The rows are grouped in 4 ways, from coarse to fine. Each group lies inside one group of the grouping before and may be the whole of it. The rows also spread widely along 15 directions, which tell nothing about the answers.
In the rows, zero is written as 128.
Known rows, each followed by its group in each grouping:
[164 114 135 144 141 115 112 129 122 117 139 122  84 138 103 156  68 160
 146 113 138 140 138 141 154 122 106 131 126 120 145  89 142 178 154 132
 170 137 120 122 125]
Q919 Q6 pev kalu
[167 118 157 137 106 116 120 126 143 144 149 111 141  96 119 109  99 143
 144 115 137 128 131 146 133 119 151 130 126 136 110 115 124 158 137 116
 111 127 104 108 159]
Q919 Q6 gov bor
[147 113 160 152 146 124  86 167 119 234 143 148 127 135  75 140 133 157
 110 151 137 106 124 146 151 136 185 102 124 119 107 152 130 163 185 118
 135 129 140  66 142]
Q919 Q6 Vofu lun
[163 118 111 137 106 136 109 119 156 196 139 136 137 110 150 111 149 133
  93 151 171  87 129 145 128 132 156 117 115 134  80 117 131 131 112 122
 119 127 133 135 110]
Q919 Q749 ruk zarot
[150 139 113 124 129 118 120 108 157 126 145 129 152 124 143  77 142 110
 111 130 160 127 142 125  97  96  97 125 100 119 101 132 129 122  80 137
  92 119 127 144 128]
Q479 Q516 kedi Pur
[138 104 138 117 130 106 107 126 134 172 140 111 120 145 107 137 102 125
 118 146 184 111 166 147  99 108 118  73 106 126 126 109 123 162 143 131
 171 136 115 115  90]
Q919 Q749 zoso tapud
[161  96 132 115 119 106 121 125 156  98 138 113 132 120 107 111 112 156
 126 121 151 139 148 121 137 133 131 115 126 152 135 112 103 135 123 132
 103 150  80 127 151]
Q479 Q233 kinid tuga
[130 112 116 137  86 135 106  76 161  96 130 117 143  83 139 124 137 145
 143 126 111 179 142 123 122 152 137 118 160 142 117  94 132 129 150  97
  76 149  93 120 139]
Q919 Q326 nodos zana
[139 110 134 133 105 123  88 138 137  89 135 114 144 103  99 128 113 149
 141 109 128 166 146 133 146 120  94 115 116 125 138 110 122 149 144 121
 103 139  90 102 164]
Q919 Q326 Gan vos
[155 129 116 178 171 164 109 101 130 149 155 147 106 114  82 112 138 118
 113 120  92 118 120  88 154 174 176 141 190 159  99 109 137 139 170  95
 149 150 124 105 150]
Q919 Q6 Vofu nuva
[170 117 136 124  99 136 113 116 156 167 154 123 129 121 100 120 133 121
 116  97 159  80 135 124 148 149 147 153 149 109 103 101 135 184 120 106
 162 148 132 126 129]
Q479 Q824 zaron lada
[145 111 151 118  99  73 118 121 158 137 137 107 158 117 144  92  97 166
 139 170 156 160 129 142  88  85 141 122  98 138 112 132 114 114 118 146
  53 141  79 108 142]
Q479 Q824 zaron Gota
[142  94 142 105 146 126 142 136 122 169 121 136 148 139  82 140 141  97
 134 155 121  99 128 123 104 139 156 123 164 132 124 138 136 156 133 119
 112 134 137 144 108]
Q919 Q749 Sipe gapa
[232 127 129 134 136 126 144  70 183  87 180 107 137  92 122  51  96 136
 114  68 109 134 148 103 150 150 173 159 159 152 110 115  91 142  76 111
 132 118  93 132 207]
Q479 Q516 kud rer
[140 128 123 148 160 129  96 159 109 111 133 138 111 145 107 126 113 123
 130 134 141 134 126 122 145  90  72 137  97 116 126 106 155 146 124 142
 121 134 124 125 140]
Q919 Q326 nodos Botev
[167 111 115 115 159 116 137 135 143  87 141 158 106 130 145 102 165 157
 132 107 163 127 148 128 148 141  97  79  81 159 137 123 109 110 106 146
  56 119 106 161 161]
Q919 Q6 pev kalu
[130 120 137 144 191 170  89 143 126 153 149 127 144 133 119 109 156  90
  89 121 141 135 178 130 146 113 124  24 100 144 108 132 118 138 146  96
 157 113 114  89 146]
Q919 Q749 Sipe gapa
[176 123 124 128 180 102 123 138 139 197 139 168 101 172 122 120 131 177
  99 164 150 132 142 151 112 120 140  76 101 109 122 169 114 134 132 149
 124 112 151 119 104]
Q479 Q824 zaron Gota
[152 145  93 153 131  92  80 116 131 106 148 157  85 152  36 118 119 187
 125 102 109 182 145 102 122 154  84 148 142  99 156 148 117 148 162 157
 139 135 133  87 139]
Q919 Q6 gov bor
[117 133 158 148 122 123  87 170 133 159 133 131 141 152 122  93 122 133
 126 153 126 151 106 113 126  81 159 153  98 146  94 119 145 113 153 129
  75 150  86  81 148]
Q919 Q6 Vofu lun
[156 124 123 100 137 105 132 161 135 151 138 166  94 178 108 113 153 139
 125 111 193  84 143 134 110 120  85 111  77 122 134 132 125 145 112 159
 115 122 143 159  98]
Q919 Q6 pev kalu
[173 132 136 145 149 115 132  71 141 138 136 125  91 114 208 149  86 168
 160 139 142 177 150 186 126 106 112  78  98 100 130  93 160 162 134 115
 116  97 150 148 114]
Q919 Q326 nodos zana
[184 118 107 154  79 125  84 175 141 104 132 120 144 103  82 111  81 165
 102 121 129 128 106 124 158 110 102 198 122 131 103 114 118 138 109 157
 137 147  94 107 150]
Q919 Q6 Vofu lun
[129 115 149 107 134 132 122 116 150 124 133 126 119 147 138 132 147 126
 144 103 154 140 159 131 133 129 122  88 117 125 137 101 138 159 145 104
 111 140 115 137 121]
Q479 Q233 kinid tuga
[153 115 119 148 147 147 112 123 147 103 144 136 119 127 116  95 139 123
 115 118 113 129 122  84 166 147 168 151 145 174 104  93 128 115 128 113
  99 156  80 122 167]
Q919 Q6 pev kalu
[158 112 111 132 131 131  93 167 138 128 136 117 158 114 123 107 118 116
  87 141 173 109 153 144 139  90  89  98  73 133 103 127 116 130  85 147
 139 117 108 120 131]
Q919 Q6 pev kalu
[171 144 131 117 130 109 127  95 169 168 167 131 131 146 144  60 145 111
 108 115 181  99 151 122  99 112 138 124  98 116  94 128 125 138  78 128
 120 119 131 135 130]
Q479 Q824 zaron lada
[174 115 140 151  97 170 129 163 134 102 119 126 141  79 135 148  87 154
 145 101 101 142 108 161 157 116 101 144 147 137 107  99 136 162 153 110
 129 128 115 137 131]
Q919 Q6 pev kalu
[124 122 124 143  91 175  93  99 151 185 150 132 120  75 166 151 183 127
 117  86 211  85 175 178 144 162  95  23 102 122  94  87 138 175 175  78
 157 123 153 125  96]
Q919 Q6 Vofu lun
[152 115 100 167 198 130  65 148 118 124 143 134  97 159  98 123 112 140
  82 154 131 148 144 100 186 119 133 111  97 142 123 110 132 120 127 143
 156 144  97  88 157]
Q919 Q6 Vofu lun
[131 134  94 133 136 167 100 108 154 153 128 130 126 160 156 120 143  75
  84 146 155 107 140 111 122 108 119 139 129 111  82  85 167 141  94 108
 174 150 137 149  63]
Q479 Q824 zaron Gota
[171 137 120 162 133 129 118 151 141 137 147 151 112 107 143  93 127 175
 115 124 174 113 113 144 136 108  87 120  91 144  97 123 120 120 130 146
  90 128 123 136 144]
Q479 Q233 kinid tuga
[160 116 124  91 151 154 139 135 151 115  90 174 108 185 175 169 168 150
 140 115  76 183 135 141 162 148 148 117 126  99 146 123 160 145 122 114
  79 112 148 174  96]
Q919 Q6 pev kalu

New rows, each followed by its group in each grouping:
[144 105 128 112  91 143 126 142 148 154 126 139 162  98 137 116 175 108
 125 135 164  80 121 138 124 132 126 128 121 135  94 116 137 138 106 115
  67 135 127 156 124]
Q919 Q326 nodos zana
[184 146 119 159 108 104 111  96 145 124 151 131 106 107 139 104  89 169
 143 121 135 153 117 140 127 112 106 172 118 105 113 105 146 149 114 140
 107 120 132 129 149]
Q919 Q326 nodos zana
[119 123 112 144 140 141  78 134 117 164 131 136 117 148  92 147 145  95
 112 141 151  98 128 106 147 127 111 146 130 104 110  92 171 163 136 122
 157 154 141 121 106]
Q919 Q749 zoso tapud
[144  97 100 144  78 141  76 135 163 125 128 130 158  84 105 128 153 174
  91 136 133 143 128 122 160 159 136 119 146 140 100 120 106 121 147 118
  98 166  87  95 145]
Q479 Q824 zaron Gota
[166 118 103 148 145 124 112 167 114 158 125 178 100 123 123 142 148 172
 121 155 162 100 102 151 149 125  80 126  94 116 116 131 144 133 127 158
  80 124 157 151 125]
Q919 Q326 nodos zana
[140  64 106  79 143 116 151 144 134 113  79 156  99 189 108 188 133 142
 137 178 108 129 117 109 130 159 162 149 165 148 156 104 144 129 129 142
  94 168 108 187  61]
Q919 Q6 pev kalu
[141 141 176 144 148 113 159  83 128  93 183  90 152  65 121  57  96  73
 185  89 160 116 159 130  72  92  88  91 123 165 113 109 124 152 126 106
 101 108 104 129 179]
Q919 Q6 pev kalu
[163 113  72 149 151 151 118 163 128  92 107 169 139 115 100 132 143 155
  99 162  98 143 102 115 136 131  72 147 151 132 112 148 126 103 113 155
  90 142 131 154 114]
Q479 Q824 zaron Gota
[142 109 102 115 162  83 118  82 152 110 137 138  95 173 105 112 129 152
 121 154 135 158 144  88 116 143 149 130 135 138 146 116 123 114 118 145
  93 157  99 135 128]
Q479 Q516 kedi Pur
[143 129 131 172 140 111  84 140 127 104 141 136  86 132 126 124  89 195
 139 129 127 185 118 126 167 109 116 132  97 143 129  94 136 125 173 139
  99 148  85  88 165]
Q919 Q6 pev kalu
[ 84 122 136 152 114 146  61 173 120 163 129 132 138 146  83 123 146 103
 112 153 145 121 113  98 134  99 124 148 119 134  96  99 158 135 170 114
 115 175  98  79 124]
Q919 Q326 nodos zana
[138 103 141 106 125 133 124 148 141 129 139 108 143 139  91 112 112  93
 117 118 168  90 146 116 110 105 109 125 128 143 118 105 121 156 119 122
 156 154 101 134 112]
Q479 Q516 kud rer
[141 152 124 136 177  88 120  83 117 124 135 108 132 156 138 117  70  80
 150 175 128 159 136 126  80  53  76 171 113  64 125 117 191 162  70 148
 139 113 163 147  98]
Q479 Q824 zaron Gota
[132  79 126  68  75 110 129 193 142 106 112 144 141 159  35 128 159 133
 131 108 154  89 131 101 106 151 109 148 140 155 146 134  96 139 131 151
  91 172  85 146 106]
Q919 Q6 gov bor
[102 139 100 163 137 183  64 149 122 173 123 161 122 136 105 150 182 114
  94 130 126 131 131 119 152 138  99 106 133 108  98 116 162 145 175 104
 148 143 152 102  98]
Q919 Q749 ruk zarot
[ 92 120 112 173 101 156  75 140 127 122 135 134 158  72  73 114 159 133
 118 136 122 147 124 104 114 140  96 102 161 164  95 119 118 110 200 110
  93 165  89  80 141]
Q919 Q749 zoso tapud
[157 148 143 155 119 160 116 152 141 173 137 143 140  96 155 125 124 163
 120 109 156 142 145 195 108  95  68  57  99 102  98 148 125 160 166 113
 141  94 162 116 100]
Q479 Q233 kinid tuga
[150  88 103 133  90  92 114 131 140 145 132 155 134  86  86 124 157 185
 127 165 160 102 106 127 122 167 133 132 138 157 119 135 105 109 143 148
  36 155 105 133 146]
Q919 Q326 Gan vos
[118 114 150 101 109 141 116 183 140 172 122 155 131 168  95 126 163 126
 121 117 161  93 118 121 116 118 120 133 119 128 115 125 132 147 157 123
 106 158 122 128  99]
Q479 Q516 kud rer
[159 121 102 154 144 141 118  91 132 108 137 154  93 121  78 139 131 147
 137 112  85 148 124  98 143 179 133 155 197 130 132 106 141 153 162 110
 128 148 134 130 136]
Q919 Q326 nodos Botev
[156 144 135 144 163 127 105 168 121 175 146 166 122 144  90 105 149 151
 114 119 134 135 142 146 119 115 104  83  97 110 119 176 116 143 152 139
 118  99 152  95 138]
Q919 Q6 gov bor
[173 103 151  97 103 118 123 121 168 134 120  97 145 146 182 124  87 134
 126 140 136 160 152 159 129  87 168 119  99 121 116  95 135 151  91 115
 120 121  93 135 116]
Q919 Q326 nodos Botev
[149 116 103 139 147 140 119 122 144 175 122 165 121 140 136 126 165 136
 101 168 121 119 116 119 131 149 175 128 141 140  96 130 141 113 129 123
  92 133 136 139 103]
Q919 Q6 pev kalu
[126 101 151 138 147 140  91 144 128 153 134 110 126 144  74 156  89 137
 118 137 121 154 157 132 132 119 136  82 154 126 131 116 124 173 191 102
 192 158 101  73 109]
Q479 Q824 zaron Gota
[119 102 140 141  95 156  72 190 133 122 143 150 155  78  54 122 195 172
 117  77 139 134 146 128 172 171 106  56 121 159 124 149  82 135 205 107
  75 148  85  64 193]
Q919 Q6 gov bor
[122  78 143 126 147 147 114 187 120 125 113 133 119 139 116 149 131 143
 127 151 142 121 119 123 160 121 139  90 118 187 124  94 123 118 173 121
  92 171  67 124 133]
Q919 Q749 ruk zarot
[145 139 121 148 136 137 117 135 139 181 130 160 103 150 121 123 122 172
 112 142 127 159 137 152  82 118 118  79 131 132 111 148 118 128 184 128
 141 120 139 110  76]
Q919 Q749 ruk zarot
[115 123 136 135 160 110 113 127 131 145 144 134 146 124 113  92 144 124
 126 159 150 137 134 116  95 103 117  93 110 147 114 142 122 108 142 132
  69 137 109 109 145]
Q479 Q516 kud rer
[117 125 138 148 114 126 104  89 152 173 169 129  91 121 151  95 157 122
 127 116 212  77 140 114 134 142 159 101 103 169  89  62 140 133 159 101
 110 162  96 117 134]
Q919 Q6 pev kalu
[141 110 156 103 122  94 122 143 120 165 134 130 148 135 102 124 144 104
 154 138 166  87 119 131 124 110 124 151 103 104 126 124 155 166 104 139
  74 128 139 141 147]
Q919 Q749 Sipe gapa
[137 133 175 147 135  98 107 157 104 128 142 134 127 113 101 128 107 167
 182 112 131 165 118 153 132  93  79 115  95 107 144 134 144 163 174 138
  66 117 127  97 181]
Q919 Q749 Sipe gapa
[172 127 108 144  88 133  79 146 175 145 143 150 125 131 111  99 143 200
  80 109 137 155 132 126 154 144 138 127 118 125 100 135  96 123 142 132
 120 148  98  87 141]
Q479 Q824 zaron lada
[144 117 126 148 171 150 126 134 119 162 128 144 118 136 112 137 121 117
 120 157 120 123 127 129 112 120 129 100 152 141 108 120 141 140 158 118
 147 132 134 131  95]
Q919 Q749 zoso tapud
[150 106  90 141 122 152 110 122 152 163 110 141 144 114 160 135 141 130
  87 187 132 110  98 124 140 128 158 161 146 135  79 104 151 111 107 123
 100 153 128 154  93]
Q479 Q516 kud rer
[160 126 152  98 128 104 152 162 133 157 127 155 130 158 130 106 138 138
 148 127 160 112 122 152  87  94 100 120  90 119 124 147 130 141 113 152
  72 108 142 160 111]
Q919 Q749 Sipe gapa
[149 152 128 142 141 152 117 118 146 161 146 164 127 139 125  93 167 122
 121 110 117 137 133 124 110 130 132 117 131 119 101 140 137 133 141 107
 101 112 146 122 128]
Q919 Q326 Gan vos
